The rows come from 4 hidden closed curves, with some noise, and rows from the same curve form a group. Each curve winds through 8 dimensions. The rows are also pushed far along 5 directions, which tell nothing about the answers.
Known rows, each followed by its group:
[ -7  -6  -4   6  -4 -13  -1   7 -15   9 -13  -5  -5  13  -7 -10  -9  19]	N
[ -8   2  -4 -11 -23 -16  -7   1  18 -23  -7   3  -7   2  19   2  12  -4]	C
[ -1   0  -2 -13   4   2 -19  -6  11 -10  11  20  -3 -13  11   7  18  -2]	C
[  5 -19   0  -8   0   0   3   1  -5   3   1   3 -14  13  14   1  -4   8]	Q
[-12   4 -14  -2 -14  -7  14  21  10   2  -8  12 -24  14  29  -7  -2  -4]	N
[ 11   3  19  -4   5 -15  -7 -48  -4 -15   9 -47  17  -5   6  10  -6 -25]	N
[ 12 -15   2 -14 -21 -10   2  -3  16  -8  -5   7 -20   7  24  -1   4 -10]	Q
[ 17   5 -13  -1   3   4   9   3   4  -6  18   2  22 -23 -26   6   6  -6]	V
[-8  3  7 -4  2 -1 -9 -9 10 -5  4  4 -6  0 15  6  3 -3]	C
[ 20   3   6  -2  20  10 -13  -1 -12  28   6  18   5  -6  -9 -23 -19   7]	V
[-16   9  -6  20   6  -2   3   9 -22   6 -14 -14  24  -5 -36  10  -5  26]	N
[ 10   3   4 -16   2  -1 -22 -25  14  -9   3   7  -9   1  18  -9  -2  -4]	V
[-25  -3 -13  -4 -17  -9  -7  15 -11  -6 -24 -20  -5  26  22  -4  -1  19]	C
[-15   8  -4   8  -3 -16  -1   9 -10  -6  -6  -9  18  -9 -17  11   5  12]	V
[ -2   1   0  -6 -11 -12   0  -7   8 -25   1  -5  -5  -3   6  12  17 -13]	Q
[ -6   3 -16  -5  -5  -1  -1  -1   1  -8   4   3  10 -17   5  16  13  -4]	V
[ -3   1  -3  14  12  13  14   2 -16   8  -2 -16   9   6 -19 -13  -3   4]	N
[ 15 -14   8  -2  24  27 -17   2  -4  31  -8  50 -17   0  -4 -26 -12  29]	N
[-26   0 -23  -7 -25   2  -4  32   6   6 -31   9 -27  36  41 -17 -10  22]	Q
[  3   3  -3   9   8  15  14  11  -1   4   0  23 -11  -4 -13   5   7  -3]	C
[ -6   2 -14   8   6   6   9   5  -9  -6   1  -2  10  -5 -23  -5  10  10]	Q
[-16  -4  -9 -10 -15 -11  -5  13   4 -15  -6  21  -3 -12  17  15  21   4]	C
[  7 -11  -4 -19 -14  -5  -5 -12  23 -11  14 -12   2   2  25  -1  -1  -8]	V
[-10  -7   2  -6  -1  -5 -18  -9   8 -22  -3   8  14 -12 -12  -6  21  20]	V
[  3  -7  12  -5  10  -1 -14 -23   3 -12   4   9   7 -19  -4   3  13   3]	N
[  4  -8   8   0   5  10  -7  -1  -1   3  -6  13  -9   2  -3 -11   9   3]	Q
[-15  -2 -13   2 -14 -12  13   8  12 -15   6   2   1  -7   1  15  15   1]	Q
[ 11   2  -4  19  11   5  24   7 -25  26  -4 -14 -12  16 -15 -10 -17  -8]	Q
[ -7  14   0  15   8   8   2  21  -9  27 -10  12  -8   8  -7  -5 -17   9]	V
[  4  12   4  11  15  15   6   4   2  14  17   0   1   1 -16 -12  -2 -14]	N
[ -9   3  10  13   3 -23   3 -13 -22   4  -6 -35   7  10 -11   3 -15   3]	V
[-13  -2  -6   2   1   9  -5   4  -7 -14  -9 -14  22  -5 -13  -4  16  16]	N
[-37   1   5   9  -3   5 -19   2  -2  -7 -24 -14  15  10  -6   1   5  34]	C
[  2   6   5   8   8  10   5  -9   5   7  11  -5   4  -2  -8  -2  -3 -12]	C
[-13   3  -6  13  10   4  13  15  -9   4  -3  19 -14   3 -12  -7   9   6]	C
[ 32  -7   7 -12  10   6  -8 -21  -8  -2  15  -9  14 -17  -8  -4   7 -21]	Q
[  3  14 -13   3  -6  -8  19 -16  -2  -6  10 -19   6  -8   7   9  -5 -30]	V
[-13  -4   3   0  -3   3  -7   7  -1   4  -9  11   9  -7   3  -4   3  14]	C
[  4   1  -2 -17 -16 -10 -13   0   9   1  -6   7 -14  10  35 -16  -9  -8]	Q
[ -7   4 -19   8 -11  -8  20  15 -15  -1  -7 -22  -6  16   1   5  -1  -8]	C
[ -4 -14  -7 -13  -7   3 -10   2  11 -23   2   2  14 -14   1  -2  29   9]	C
[ 11  -3   1 -23   0  -6 -23   5   4  -1  10  19  -8  -4  23  -2   5  -5]	N
[ 18   0   3  -7   9  -1  -8  -5  12   3  22  28  -9 -13  -3 -10   7 -13]	N
[  0  11   2   3   2  -2   0  -2   8  -3  10 -14   0   2   0  13   0 -13]	V
[  5   2   6   7   5  -5  12   3 -12  18  -4   6 -11   6   3 -10 -18  -5]	N
[  2 -13  13  -6   3   6 -19 -19   5   5 -10   3   7   0   4 -22  -7  17]	N
[ 14   2  -8 -25 -10   5 -23  -6  10 -25  -3  19  19 -29   9   7  21  -4]	V
[  0   4   3  -7  -7   0  -9  -7  12 -20  -3 -10   8  -2   2   4   8  -2]	C
[ 24 -17   1 -20 -20 -13   7 -31   8  -5   4 -13 -19   9  42  -4  -9 -33]	V
[  6  -6   2  -9   3 -13 -16 -12  -4   4   7  -1   4  -4   5 -16  -2   3]	C
[ -3   5  -4   9  11   1  -1   4 -17  14   0   0   9  -5 -14 -16  -2   3]	Q
[-19  -7  -8 -10 -19 -18  -8  -7  13 -38  -5 -12   9  -4   7   9  25  11]	V
[-13  20  -7  24   8  11  12  24  -7  17 -12   9  -8  13 -23   3 -14  14]	Q
[-22   2   0  10   2  -6  -3  -4  -4  -8  -8 -14   3   6 -10  -4   8  14]	N
[  8   1   4  -9  10  11 -20  -7   3  -1   5  -5  17  -5  -6  -5  -2   9]	V
[  3   4 -14  -2  -1  11  -2   8   7   6   2  16  -7  -2   4 -13   5  -3]	Q
[ 17   4   8   2  15   4  -1   0   2  23   8  34 -17  -6  -3  -4 -13  -4]	N
[-10  -4   9  -4   6   1 -16   2  -8   5 -12  24  -2  -5   9  -1   1  16]	C
[ -8   1  13  13  11   4   5  -5 -19  18 -11  -4  -8  12   0   0 -18   4]	C
[-26  10   7  13  -7  -4  -3  16 -10   6 -25 -17  -8  28   2   2 -14  17]	N
[-13   6  -5  11 -15 -12  20  12   0  -3 -15  -6 -30  26  12   6  -3  -8]	Q
[ -6   0  -5  11  -1   6   1  16   0  15 -15  12   3   3 -18  -2 -11  27]	Q
[-12  -9   9  -6 -17 -10 -15  -7   1 -20 -21 -31  15  14   4  -4   0  20]	V
[ -4  -1  -7   0 -16 -22  27 -21 -12 -23   5 -59   4  17  14  13  -4 -27]	Q

New rows, each followed by its group:
[ -3 -14   6 -14  10  11 -24 -12   6  -2   8  17   4  -6   7 -10   7  18]	Q
[  6  -9  -3 -17 -14  -6 -10   1   3   0  -4 -13  -8  19  29 -15  -8  -4]	N
[ 11   2  12  11  27   5  -5  -3 -25  23   8   3  -4   6 -24 -19 -11   3]	N
[ -1  -1  -1  -6 -10 -15   1   4   3   0   2  -5 -12  12  19 -15  -5 -10]	N
[ 20   3   1  -8   5   0   3 -12  11   9  12  18 -24   0  22  -6 -10 -20]	N
[  4  -7   5  12  16   6   2  -6  -5  13   6  -3  14 -11 -29  -6   0  15]	C
[  8  -7  -3 -10 -23 -15  16  -6  13   0   3   4 -33  14  39   4  -6 -32]	C
[ -4  11 -13  12  -5  -3  23  22   0   6  -5  13 -21  16  -5  -8 -11   1]	Q
[-15 -12  -9 -10 -19   2 -11  28  13 -16 -15   7   7   2   4   6  18  28]	V
[ -5   3 -10   8  -1 -10  27  -1 -15  -3   6 -26  -7  16   3  -1  -8 -15]	Q
[ 17  -6  -4 -12 -19 -14  19 -13   8  -4  14 -30  -1   7  28  13 -15 -32]	Q
[ -9  -1  10   4   3  -1   0  -4 -11   9 -12   0  -9   9  12   5 -11   3]	C
[-12  -7   3   0   5   5 -17   7   8   9  -7  34  -8   3  -2 -15  -3  32]	Q
[ -6   1  -3   8  -3 -12   9 -13 -17   8  -4 -33  -5  16   7  -7 -10 -12]	Q
[ 14  -7  -4   2   1   7  16  13   3   7  14   2   2  -2 -12  -3   1  -6]	V
[-11   5   2   7  -5 -14  -3  17 -14  16 -18  -1 -12  22   4 -13 -22  16]	N
[ -9  -1  -9   2 -15  -4   9  24  15  -8  -5  24   2 -10  -6   3  11  11]	Q
[  1  14  -3  14  12  11  16   9 -14  21   3  -8  -9  17  -4  -4 -22  -9]	Q
[ -3   4  -1   1   4 -10  -2 -12  -2   0   3   4  -5  -1   2 -11  -3   0]	V
[  8  15 -10  16  12  16  20   8  -7   7  11  -5   2  -6 -26  12   4 -17]	Q
[-27  -1  -1  16   5  -1   6  22 -19  13 -13  -2  -1  10  -8   6  -3  24]	Q
[-26  -3 -10  10   6   8   5  19  -5  14  -4  15  -7  12  -1 -10  -4  27]	Q
[-15   8   4  -1   4  -1 -24   6   1 -10  -1   0  25 -12 -15 -14  13  17]	N
[  7 -13  12 -19   6  -8 -27 -27  -3 -10  17 -17  18 -11  11  -7  11  -7]	N
[ 11  -3   8 -10  19   1 -16 -27   4  -8  27  -1  13 -23  -3   7  15 -12]	C
[  9  -4   0 -15  -8 -10  -3 -20  12 -11  14  -1 -18   2  29  11   6 -28]	C
[  8  -1  -3  -2   0  -5   9  -8 -12  12   6 -23 -15  23  20 -15 -18 -20]	C
[ -8  -2  16  -2   5   1 -11 -16 -11 -16  -4 -21  20  -3  -4  -1   9  -1]	Q
[-13   0  11   9   7  -3  -6  -3 -16   7 -17  -7   7   6  -4 -12 -10  17]	N
[ 22   5  -2  -2   4  15   8  -3  15   4   9  22   3 -19  -7  -1  -1 -13]	N
[ 15  -5   2   8  11  12  19  -3 -13  27   2  -7 -14  17   4 -22 -24 -11]	N
[-10   2  -9   5  -2  11   6  13   4  14 -15   8 -24  20  19   5 -12  10]	N
[  1   9 -11   6  -3   0  20  18   3   6   3  -1  -7   6   3   1  -6  -8]	C
[ 14  -3   7 -13  -8 -14 -19 -23   7  -6  -2  -3  -4  -3  13  -9  -1 -11]	Q
[-11   2   5   9   4  13  -8  11   1  -5  -8  -8  18  -1 -27   7   9  21]	V
[ 18 -13   4 -11   1   5   2 -13  -3  11   1  -5 -11  12  23 -18 -14 -11]	N
[-9 -3  0 -1  9 18  0  4  1 -1  9  2 12 -1 -2  1  2  9]	Q
[  5  -6 -19  -7 -19  -2  17  17  17   4  10  13 -16   1  20  -1   6 -17]	C
[  5   2   0   3   2  -5   3  -5 -18   3 -11  -3  -3   1  -4  -2  -4  -2]	V
[ -8  10  -9  17  -5 -11  27  11 -21   5  -5 -30   6   7 -11   5  -7 -12]	Q
[  1   4   5   2  12   2  -1  -4   8   3  13  21  -8 -12   0   4   5  -6]	C
[-26   0 -17  13 -10  -7  15  14 -13   7 -25 -16  -6  17   6  13 -11  24]	N
[ 20  -3   0  -7   0   4   1   6  17  26  16  30 -23   5  17 -26 -16 -14]	N
[ -5  -3  -5   4   3   8   2 -11 -13   0  -6 -26  10  12  -3 -13  -6   5]	Q
[ -1   4  19  12  21   2 -11 -17 -12   5   1   1  19 -18 -31   8  -1  10]	N
[ -2  -8  10  13   8   5  11 -11 -25  20 -14 -29  -2  23  -1 -14 -25   6]	N
[ -8  -1  -6  13   1   3  12   6  -9   2   0 -14   4   4 -19   9   3   3]	N
[  9   6   6 -12   6  -2 -17 -17   3 -12  14  -3  23 -17  -4   4   0  -3]	Q
[  8  -2   5 -10   3  16  -8   2  20  -5  11  26   4 -10   0   1   4   3]	Q
[  7  -1   5  -8   1 -13  -5 -12  -9  11   7 -19 -11  14  25   2 -17 -13]	N
[ 17  -9  10   0  20   6   1 -12 -16  11   7  10 -12   1  -3 -13  -3  -5]	N
[  3  11 -10  20  -2  -2  34   3  -1   2  12 -27   4   4 -25  -1  -2 -21]	C
[-10   9 -10  -7 -23  -5   1  36  17  -2 -10  21 -28  19  30   6  -1  -5]	N
[ 11  -5   2 -19 -12  -2 -15   5  13 -14  -5  28   4 -17  11  -6  12   1]	C
[ -6  -4   5   0 -14 -14   8 -19   1 -16   1 -23   3  -1   8  16   8 -21]	C
[  5  -7 -13 -12   5   9 -14   4  10  -6  13  25  17 -28  -6  -9  21  11]	N
[ -2 -10  15   3  -7 -11   8 -11  -7   4 -12 -18 -28  32  20 -10 -14 -10]	N
[ -4   2   0  -4  -4   5 -15  15  -4   1  -9   3  17  -5  -6   3   1  15]	N
[ -7   3   1   8  12   1  -5  14 -18  10  -3   5  -4   8 -17  -8  -1  13]	N
[ -6   3   3  11   7  10  14  -3   0   8   2 -10  -8  10   4  -2  -5 -11]	N
[ 10   7  -5   5   5  12   5   3  -3   0   3  -2   1  -5 -16   9   7  -9]	Q
[  6   0  -6  -6  -6  -9  -1  -8   9 -17  15 -14  20 -18 -10   0  17 -12]	C
[ -5   7 -12  -7   0  17 -13  20   5  -8 -10  17  18 -14  -4   3  12  20]	N
[  1  -3  -1  -1  -9  -1   9 -18  13 -18   9 -21  20 -15  -2   7  12 -16]	N
[-15  -7   9  -2  18   6 -28   2 -14   1  -2   9  19 -10 -14 -15  13  28]	N
[ 11   1   1  -8   4  15   4   3  16   6  13  23 -16  -3  19  -6   3 -19]	N
[ 18 -13  10  -5  12  -6  -3 -29   1   2  21 -15   7 -12  -3  -1   2 -10]	C
[ 10  -4  -6 -13  -8   3   5 -15  16 -14   9  -7  -5  -7  23  23  10 -22]	N
[ -5  -9  -2 -16  -3   8 -27  15  24   5  -7  56 -19   2  18 -17   0  31]	Q
